The rows are grouped in 4 ways, from coarse to fine. Each group lies inside one group of the grouping before and may be the whole of it. The rows also spread widely along 16 directions, which tell nothing about the answers.
Known rows, each followed by its group in each grouping:
-34  5  498  195  140  165  32  -21  89  263  -126  182  -159  -160  133  77  -434  103  107  -250  -352  -259  -223  80  134  13  223  -79  191  423  -332  -193  198 | K551 K154 K487 fatul
4  398  283  -106  381  37  -122  -100  -106  143  -356  -395  -186  -41  -41  -172  -139  91  298  8  60  -459  -109  -96  -249  -54  -162  63  54  78  -52  -291  -222 | K590 K330 K293 felib
-66  203  -157  21  541  139  151  293  -122  498  -457  -153  168  258  117  -25  -161  142  -288  29  20  -266  -375  -44  243  318  -171  -106  329  -220  448  -327  220 | K590 K134 K404 kodul
175  478  585  183  133  226  14  -194  35  78  -207  -514  -39  364  70  -232  251  7  -2  63  301  -372  -86  -55  132  -291  -51  -632  -366  47  -48  -145  -380 | K590 K134 K238 fik
-139  296  114  -64  33  95  179  239  -94  -161  -408  132  -100  -335  156  -110  -90  -22  -35  -375  144  -340  -326  -492  293  -142  -497  142  -20  621  67  -246  91 | K551 K154 K305 bagev
-200  150  -24  -107  129  130  66  313  -306  -67  -625  181  70  -126  -6  -131  250  30  -56  -385  133  -150  -133  -140  14  -113  -468  -105  -117  276  517  -287  -326 | K590 K134 K141 zizut
-643  95  -151  -161  -148  -200  99  214  -134  44  -158  8  247  -30  76  259  123  -239  -197  -346  -138  401  -200  277  189  386  -226  324  439  -103  -164  -194  307 | K551 K154 K286 fezes
-529  129  -230  -181  120  54  181  174  -72  105  -360  8  328  -68  128  -63  -136  -207  -223  -169  -77  126  -339  41  422  288  -249  405  666  -348  -113  -64  282 | K590 K330 K655 zak
-9  276  505  -99  -233  -279  -498  -31  -115  256  -43  -392  -316  -201  -20  152  299  -123  237  -70  -70  -57  -261  -228  -54  150  35  -82  57  90  -130  -492  87 | K590 K134 K404 kasuf
-69  -91  -9  -46  215  -46  145  -172  166  159  -76  36  265  155  103  -23  -522  -14  383  -633  -240  -41  85  269  -604  191  456  -163  -30  67  -358  -236  -250 | K551 K489 K505 sof
-477  -121  -131  41  -12  14  46  94  -442  103  -298  197  -170  -460  -335  271  313  -48  -38  -218  173  -308  186  251  -48  -157  -312  162  252  -210  126  -112  -564 | K551 K154 K305 zab
-261  141  270  -94  64  159  -65  76  -107  -7  -297  -122  203  254  369  -2  -8  -164  -410  -234  -125  63  -204  285  128  -119  -240  -226  559  105  31  -199  240 | K590 K134 K141 tepir
-79  -176  408  -195  -215  -79  -166  -207  135  -694  124  -513  72  143  436  -168  49  -247  -70  -15  -161  94  101  -127  114  -261  21  -502  425  -125  -555  267  119 | K551 K154 K286 noven
186  260  288  -186  335  -144  -249  -135  131  193  -182  -532  -56  248  51  -347  -149  49  521  108  -194  -51  -124  175  -379  358  227  -118  15  -338  -68  -230  3 | K590 K134 K141 zizut
54  -20  148  -212  152  46  -267  154  -40  118  -499  117  -85  -48  66  -300  -5  13  236  -253  -230  -52  -31  210  -345  245  -22  -11  84  -74  428  -350  -145 | K590 K330 K655 zak
-251  -158  74  -394  349  -83  148  240  -33  -443  -464  -352  -74  -87  -86  89  29  318  292  -174  -410  -40  100  -314  -310  -14  26  -194  -163  -69  20  -204  -504 | K551 K154 K286 noven
-295  469  410  -158  -117  305  515  6  -5  537  -515  -272  -255  -226  59  -135  261  -74  -165  -305  27  -215  -287  67  531  246  -256  333  163  -430  263  -359  -320 | K590 K134 K141 tepir
6  289  -155  93  98  231  86  280  93  -336  -206  -44  113  240  191  -257  148  -343  -412  68  457  -190  -269  -118  425  -265  -446  -182  -131  102  242  -106  121 | K551 K489 K505 sof
64  91  -101  348  295  222  356  250  -340  145  -245  284  18  107  201  -407  -197  174  -183  -21  468  -252  -117  326  442  180  -527  31  -6  218  451  111  375 | K551 K154 K286 noven
-254  -36  -144  127  -43  -371  25  94  -178  9  -32  -99  132  -90  -21  209  266  2  95  -322  41  -2  31  -52  -156  314  -142  -84  -96  440  -15  2  -10 | K551 K154 K286 noven
-4  91  436  -94  -157  -121  -593  4  -357  363  -359  4  -75  -180  -168  99  357  8  166  -200  -19  -95  -155  -241  -71  19  20  -439  203  -205  94  -486  -185 | K590 K134 K238 fik
61  -124  113  -206  137  -99  -31  105  -152  -244  -312  -72  238  205  240  -412  -86  183  366  -362  -93  244  56  41  -243  273  11  -340  -140  11  164  -54  -31 | K590 K134 K404 kasuf
-219  257  -236  -147  -3  3  30  121  368  60  -362  -202  99  -93  109  -206  489  -455  -148  -36  -97  -173  -209  -62  142  307  -229  218  187  -159  424  -23  -158 | K590 K134 K404 kasuf
191  120  175  -112  -192  40  181  -189  192  -120  -171  -176  -7  -166  341  -554  -4  -215  150  -322  153  -353  -67  -385  169  89  -148  -94  132  -66  4  130  -96 | K551 K154 K487 fatul
-90  556  416  40  129  -20  -8  154  38  29  -436  -205  -167  13  -61  -196  320  86  278  -100  5  -66  -231  -27  37  197  -274  97  -613  616  181  -273  -127 | K590 K330 K655 zak
-395  275  352  30  -239  -266  160  -72  -114  -154  104  -385  170  -64  202  278  -2  -86  106  -556  -18  166  -268  -300  104  -18  -61  -49  -108  812  -681  -154  158 | K590 K134 K141 tepir
-10  375  -89  181  268  101  -253  193  -21  -169  -374  95  117  -58  -238  -220  154  -171  153  169  319  -351  -308  -450  178  -239  -218  -163  -366  253  44  -125  -179 | K590 K330 K293 felib
58  -262  -188  94  237  160  301  159  2  -184  -200  245  -63  -336  62  -377  -338  56  190  -66  59  -361  -69  -205  275  35  -88  116  44  -26  88  221  0 | K551 K154 K487 fatul
82  -253  127  -113  13  17  207  119  -192  89  -107  5  -381  -336  205  -270  -354  136  212  -214  -42  -145  -28  93  127  325  -95  301  267  -201  138  -124  224 | K551 K154 K286 fezes
-114  -292  0  147  -223  -85  111  -40  115  -468  190  -251  -75  -253  -65  -49  309  -275  209  -50  69  -56  131  -133  115  -175  187  -176  -345  -9  -262  279  -446 | K590 K134 K141 tepir
-240  138  54  -57  278  -186  207  109  -107  67  -97  -383  70  147  204  298  -266  166  -25  -353  -146  -95  -136  -28  -232  177  -96  -29  110  519  -188  -307  197 | K551 K154 K286 fezes
-273  115  -37  130  -208  166  224  11  177  320  -113  211  56  -62  -81  -183  150  -395  -42  -64  81  97  -136  490  450  376  100  250  111  -727  -33  -27  -70 | K551 K154 K286 fezes
-537  209  326  -351  -135  -40  -31  146  -244  88  -572  95  284  52  230  88  194  -24  -258  -581  -285  359  -177  170  138  226  -361  -48  606  -17  29  -336  170 | K551 K154 K487 fatul

New rows. What belongs after each?
-158  -110  23  -204  204  212  76  53  -67  -421  -331  115  282  153  368  -291  -448  -105  -1  -529  -95  25  28  189  -266  -232  -116  -116  249  251  -80  -96  -63 | K590 K330 K293 felib
-148  -89  220  90  14  206  -38  9  -83  162  -413  203  -149  -191  -161  -55  395  -44  118  -283  -87  -230  209  426  -227  -93  -16  -156  -159  37  401  -123  -701 | K590 K134 K238 fik
-268  204  270  287  140  -15  -100  151  -93  349  -127  -61  -94  -164  -349  433  117  34  99  46  -102  -139  -363  -156  251  -32  217  -143  -223  200  -288  -362  -103 | K590 K134 K141 tepir
121  -209  388  -43  208  -88  -356  -14  -16  -47  -332  -40  -224  -310  171  -103  -59  189  316  -229  -479  -388  69  -171  -393  30  24  -185  173  717  132  -30  -59 | K590 K330 K655 zak
-140  -107  313  -112  -106  -168  -421  1  -397  -326  -282  163  184  110  99  -168  249  31  171  -368  6  293  257  365  -319  -51  -246  -443  110  200  7  -22  -35 | K551 K489 K505 sof
-511  315  157  -174  -2  -15  363  -22  213  -243  -245  -393  259  11  -21  113  168  -130  31  -257  -125  88  -168  -333  339  19  -5  -47  -78  -90  -555  -32  -294 | K551 K489 K505 sof
-217  238  -3  -54  -58  190  318  121  189  -56  -70  -408  23  199  121  -50  52  -367  -286  -68  224  13  -270  26  372  -33  -1  54  -62  -444  -110  -294  -154 | K590 K330 K655 zak
-199  262  251  -188  -272  -1  238  110  -222  -106  -270  -184  196  233  432  -149  182  -105  -364  -552  251  206  -157  1  285  103  -467  -205  204  68  110  -247  172 | K551 K154 K487 fatul
209  378  251  225  -2  -11  -370  -57  -98  265  -149  202  81  10  35  -323  -111  -153  329  -179  237  -194  -329  -28  -72  27  -45  -193  -159  387  -37  -271  194 | K590 K134 K141 tepir
260  -56  133  -155  88  -88  174  105  -48  65  -321  -472  -129  133  97  -319  330  219  68  -76  124  -169  72  -232  54  367  -51  -446  -180  -533  504  -123  -317 | K551 K154 K487 fatul
-524  307  -34  -28  -63  -328  77  228  -193  205  58  -490  114  8  7  463  155  -147  -191  -90  64  273  -472  -202  443  373  -162  242  202  53  -338  -346  450 | K590 K134 K404 kodul
138  -37  291  316  -36  243  207  208  -121  108  -3  -98  -328  -2  113  -145  92  -16  -213  90  279  -141  -190  157  575  -25  -61  -179  -219  -75  251  -136  83 | K590 K134 K141 tepir
-204  231  -207  -76  528  100  -68  31  324  -251  -595  257  512  213  87  -407  -134  -115  214  -159  -288  -175  -13  206  -371  60  -146  -114  110  315  72  180  -142 | K551 K154 K305 bagev
-285  -147  -238  -134  -55  -173  67  238  -422  -203  -80  -44  209  -223  121  12  -221  -54  -35  -315  234  94  -258  -453  323  65  -246  113  353  -65  -224  -117  280 | K590 K330 K655 zak
-7  -111  251  -172  -121  -172  -320  -119  -443  -162  -143  24  271  163  138  -337  -100  53  264  -261  190  256  112  159  -70  103  -61  -462  385  -528  -278  -23  127 | K551 K154 K305 zab
-137  348  -32  150  106  275  369  -8  -216  76  -139  233  276  186  286  -390  -525  -156  -140  -295  510  -113  -278  301  365  -63  -393  152  266  16  -199  -48  367 | K551 K154 K487 fatul
-20  -157  -30  -11  58  175  269  37  485  -346  -43  -471  -166  -158  126  -73  175  -312  -76  55  -144  -431  -53  -399  203  -196  186  -151  -146  -100  14  97  -478 | K590 K134 K404 kodul
-147  -37  658  -47  38  133  -239  -34  45  -167  -232  -195  -623  -401  -1  34  235  -22  223  49  -438  -296  128  309  -178  -257  -65  115  36  416  41  -104  -324 | K590 K134 K404 kodul
-237  -111  195  198  71  131  0  48  -303  -135  -5  175  -309  -202  -139  80  -132  -13  153  -26  108  -133  142  585  -78  -276  -119  131  -41  131  -185  -70  -152 | K551 K154 K286 fezes
-231  -458  -368  391  490  54  112  181  -261  61  -123  178  302  45  -162  208  -46  182  -81  43  -19  -242  130  172  28  -30  136  -407  83  43  107  270  -239 | K590 K134 K404 kasuf
-498  -24  24  74  -49  -52  -131  295  -85  -190  -201  344  -24  -171  -169  100  296  -183  51  -62  -154  373  -18  584  166  168  -196  301  -46  198  -12  -32  115 | K551 K489 K505 sof
108  -18  167  -3  168  74  -179  149  -18  -449  -29  -142  -607  -332  197  -162  -114  -133  40  141  65  -449  -17  96  -92  -357  -454  300  73  654  147  -80  196 | K551 K489 K505 sof
-268  231  243  -58  -205  80  -165  -127  147  -200  31  -175  23  65  5  98  39  -470  -24  -88  35  -25  -137  110  10  -322  96  -135  123  -239  -537  -269  -171 | K551 K154 K286 fezes
-141  -117  313  190  -72  -256  -29  86  -414  -194  86  -248  24  -80  79  102  109  190  107  -88  92  155  -98  -183  342  51  -115  -297  -47  415  -319  118  297 | K590 K134 K141 tepir
135  -336  107  373  -355  -96  -113  0  -414  -16  81  357  232  -65  310  -227  29  -69  -68  -526  388  5  51  -43  218  64  -114  -486  28  500  37  185  232 | K590 K330 K655 zak
-67  372  136  -108  34  -41  -414  250  -218  100  -458  66  31  -53  -196  74  206  -102  145  -237  111  -96  -385  -371  -163  -163  -149  -255  -220  157  176  -693  -187 | K590 K134 K141 tepir
40  108  254  -118  -116  144  -91  347  -283  -24  -212  -221  -347  96  162  -39  268  -114  -308  -75  295  19  -195  121  185  -122  -313  -156  -84  -183  518  -603  -15 | K590 K134 K404 kasuf
-41  444  613  6  -105  85  -4  -28  -147  246  -162  -208  -394  -115  73  -150  21  -30  240  -183  126  -72  -239  226  115  82  -176  213  -203  184  -38  -447  33 | K590 K134 K404 kodul
-254  410  220  -92  57  20  -100  -169  -316  142  -322  -196  131  77  -32  130  51  -68  -20  -325  233  -361  -44  -77  -258  -308  -260  -293  243  0  -215  -365  -354 | K551 K154 K286 fezes
-180  291  -9  -350  276  148  -20  179  186  -222  -369  -68  44  175  88  -239  -332  -205  152  -60  -166  67  -254  203  -182  8  -70  218  117  -311  -69  -422  49 | K551 K154 K286 fezes
209  -26  -109  229  90  131  148  342  -57  -365  -7  -182  -17  99  -18  -356  105  -68  -28  330  495  -63  -304  -416  697  -103  -65  -342  -505  -300  141  37  62 | K590 K134 K141 tepir
258  -120  317  -83  225  154  218  98  -173  -70  -175  -85  -281  -77  277  -430  -620  289  370  -306  35  -173  -81  -28  -52  71  23  42  -164  137  34  -250  72 | K590 K330 K655 zak
-48  89  373  -112  209  71  270  -41  54  -107  -219  -228  -30  -96  431  -169  -427  174  30  -333  -227  -263  -164  -267  208  36  -178  -2  344  499  -273  25  313 | K551 K489 K505 sof
-18  284  -127  -390  99  -75  190  192  181  74  -385  -273  235  306  409  -170  -106  -145  -150  -611  -35  51  -259  -140  -237  378  -178  -38  94  51  330  -539  105 | K551 K489 K505 sof
-259  -195  365  -241  0  -109  -19  -4  -453  71  -376  1  99  -86  -85  -15  -2  349  445  -538  -207  314  142  147  -222  209  131  -257  18  -265  -113  -246  -364 | K590 K134 K238 fik
-357  -4  242  -73  -162  -40  -64  -150  -179  -86  -254  119  284  52  262  -110  78  -153  52  -675  -127  169  195  514  -364  46  -166  -76  254  431  -110  13  -162 | K590 K330 K655 zak
-620  139  -393  385  123  -23  487  120  -143  205  -12  17  37  -218  -325  472  256  -183  -188  -168  295  -302  5  311  111  -16  -247  342  -154  284  -70  25  -406 | K551 K154 K487 fatul
-497  284  119  -69  189  -67  -177  -41  -16  205  -282  -64  136  -85  -87  314  -65  -123  -5  -100  -294  -155  -222  58  -62  24  -52  84  533  73  -400  -225  62 | K551 K154 K286 noven
-77  130  373  336  -317  75  -83  54  -176  222  139  233  -144  -15  129  283  -56  -260  -228  -467  260  -82  -208  264  62  -217  -26  -193  -84  555  -192  -491  138 | K551 K154 K487 fatul
-288  49  48  98  157  26  130  6  -252  189  7  -277  -139  -258  60  361  -239  -47  -155  -155  87  -449  -229  -196  139  -208  -142  123  396  275  -281  -218  50 | K590 K134 K404 kodul
50  201  18  -50  -107  -29  85  -58  -234  -51  -19  -199  -7  -242  76  -44  -359  -145  222  -530  478  -436  -275  -731  -79  -314  -80  -70  -166  266  -366  -430  -218 | K590 K330 K655 zak
-484  54  377  -207  -142  177  -283  322  -578  -16  -575  483  -280  -321  -210  130  258  10  -60  -261  -11  192  -24  532  82  -197  -459  166  309  -226  235  -538  -169 | K551 K154 K305 zab
36  122  -33  -33  -197  -156  175  -124  50  -264  -131  -368  28  13  219  -442  533  -215  75  -196  317  -209  222  -31  -50  194  -381  -142  -180  32  288  283  -316 | K551 K154 K286 fezes
-57  -329  -110  -139  277  -215  -159  147  -536  152  -300  -172  -94  -114  -83  213  57  324  16  -165  8  -311  193  -84  -404  77  -146  -349  383  -234  338  -244  -249 | K551 K154 K286 noven
-534  441  191  -99  -98  55  224  -186  333  162  -369  -42  290  98  54  -85  279  -345  35  -418  -254  118  -44  486  -52  284  -41  188  138  -59  -205  -23  -315 | K551 K154 K487 fatul
276  -159  -21  -22  144  18  249  46  33  127  -183  -164  -257  -94  296  -209  -127  76  27  -396  43  -508  98  -28  -329  153  -107  -94  8  227  503  -166  -207 | K551 K154 K487 fatul
119  -267  -132  92  -27  163  47  -92  125  -81  156  9  -45  -157  281  -106  -447  -351  -141  -142  104  -493  -91  -148  71  -243  132  -127  467  -164  -227  -1  71 | K551 K154 K286 fezes
140  390  108  96  74  37  147  35  10  368  -355  -15  431  297  236  -410  -125  21  59  -401  240  -66  -385  -342  288  409  -13  -343  -163  52  73  -216  151 | K590 K330 K655 zak
-128  -107  165  9  -77  80  28  -99  94  -419  185  -180  155  85  294  22  -334  -286  38  -375  -17  22  -80  -7  -123  -400  184  -255  27  325  -564  -96  -41 | K590 K134 K238 fik
-121  242  225  -31  436  309  160  -35  -308  41  -344  -42  -9  -78  4  -171  -577  171  198  -101  137  -404  -238  -75  61  -383  -159  4  212  -14  -290  -221  -109 | K590 K134 K141 tepir
-112  11  -252  139  298  343  585  425  -154  113  -588  466  -104  -378  -79  -320  -52  179  -53  -173  216  -401  -187  -130  546  148  -446  308  -170  28  613  -4  -176 | K551 K154 K487 fatul
-207  285  294  -167  -234  -104  -114  19  -140  -28  -86  -311  -192  -341  91  103  97  -212  83  -230  87  -141  -340  -457  215  -101  -213  140  163  190  -261  -359  68 | K590 K134 K404 kasuf
356  200  357  -59  -30  144  -281  42  -246  368  -367  81  -335  -139  90  -374  -33  24  86  -68  253  -459  -200  -157  81  43  -228  -201  208  -304  400  -463  61 | K551 K154 K286 fezes
-307  -297  157  22  -132  -15  -310  89  -227  -154  -346  434  145  -140  133  -94  354  -149  -19  -401  -289  205  208  609  -209  30  -200  -159  326  369  283  138  -88 | K590 K134 K141 zizut
-299  -351  177  113  334  87  -124  146  -118  -151  -204  290  313  176  -43  -2  -271  164  201  -41  -457  390  6  548  6  70  349  -316  147  -74  -296  106  105 | K590 K134 K141 tepir
229  -299  -306  -10  -144  -148  68  158  -324  -13  74  199  81  -127  347  -360  -387  -101  18  -440  451  -15  -118  -150  157  298  -205  18  258  -105  168  -106  482 | K551 K489 K505 sof
-197  -367  127  160  -4  72  -8  -61  -282  31  -120  263  -162  -369  -5  -145  43  -8  202  -175  -77  -136  260  530  -38  49  -66  109  250  34  99  237  -198 | K590 K134 K404 kodul
-304  231  706  -56  147  160  258  159  61  -158  -107  -497  -531  -202  37  270  -133  175  129  -28  -332  -28  -288  -19  299  -194  -7  251  -269  516  -399  -381  1 | K590 K134 K238 fik
-247  -369  -155  220  115  -314  19  83  -56  -447  2  32  78  -382  -289  122  205  114  473  -37  -148  -97  178  -319  -41  33  115  -160  -350  433  -322  430  -309 | K551 K154 K487 fatul
-408  150  -413  61  -52  -268  144  -15  -102  104  -252  -179  391  63  -224  155  697  -213  -74  -324  296  -130  181  30  -200  234  -204  -240  -84  -200  181  56  -655 | K551 K154 K305 zab
-293  -71  -273  20  241  -2  26  295  -168  -88  -256  -58  199  293  -7  94  267  -123  -215  -148  55  144  60  540  -257  43  -166  -160  -46  -8  412  -166  -233 | K590 K134 K141 zizut
229  525  327  -7  145  117  -378  36  209  209  -367  -221  -192  42  289  -281  80  -257  -127  48  20  -522  -393  -191  4  -26  -315  -36  190  480  324  -355  245 | K590 K330 K655 zak
-252  426  355  -173  382  259  -201  156  -192  -16  -614  120  -82  -279  -65  32  -318  87  182  -144  -161  -418  -451  -431  39  -446  -277  60  173  456  -161  -504  -57 | K590 K134 K404 kodul
-166  208  630  -49  -26  268  161  -142  169  -285  -179  -242  -684  -443  -27  -244  92  -94  304  129  -125  -368  101  342  165  -254  -197  420  -77  40  -213  50  -370 | K551 K154 K305 zab
-204  -176  393  -245  172  -24  -228  22  60  -51  -92  -527  -373  -35  179  197  41  -37  -46  113  -540  -28  53  422  -228  22  104  32  531  -124  -23  -200  6 | K590 K134 K404 kasuf
89  40  11  255  -156  66  253  322  70  213  -167  -60  -160  -34  50  -176  535  -130  -205  -76  225  -51  -193  4  483  362  -100  -118  -463  -22  649  -131  -101 | K590 K134 K141 tepir
-147  -16  168  21  161  -101  352  181  124  -478  34  -464  174  138  170  -203  -145  131  237  80  -137  361  -272  -319  588  247  143  -131  -325  59  -491  240  307 | K590 K134 K141 zizut
-142  -53  221  1  16  -98  527  -148  -189  -86  29  -470  -16  156  364  -87  -71  157  -25  -450  125  -43  245  342  -87  163  -210  -85  73  192  -104  136  -84 | K551 K154 K487 fatul
-401  -114  -375  131  362  -82  233  39  92  -338  -47  -58  322  12  -69  33  -109  -92  107  25  -84  -85  63  161  -46  6  -31  69  86  129  -324  382  -107 | K551 K154 K487 fatul
-133  167  121  445  207  352  353  -54  197  97  -53  116  231  302  259  -327  -217  -177  -177  -44  120  -108  -106  611  388  52  -15  -15  -42  265  -141  283  149 | K590 K330 K655 zak
114  -171  -61  30  162  -165  -113  135  245  -298  -202  -120  215  248  131  -259  256  -2  132  -44  -168  25  92  -27  -139  283  111  -517  -220  53  219  161  -94 | K551 K154 K305 zab
33  136  27  -177  338  -280  -251  88  263  85  -472  -314  118  -32  -84  28  178  107  438  -279  -451  -287  -122  -561  -583  300  220  -293  -314  460  171  -305  -411 | K590 K330 K655 zak
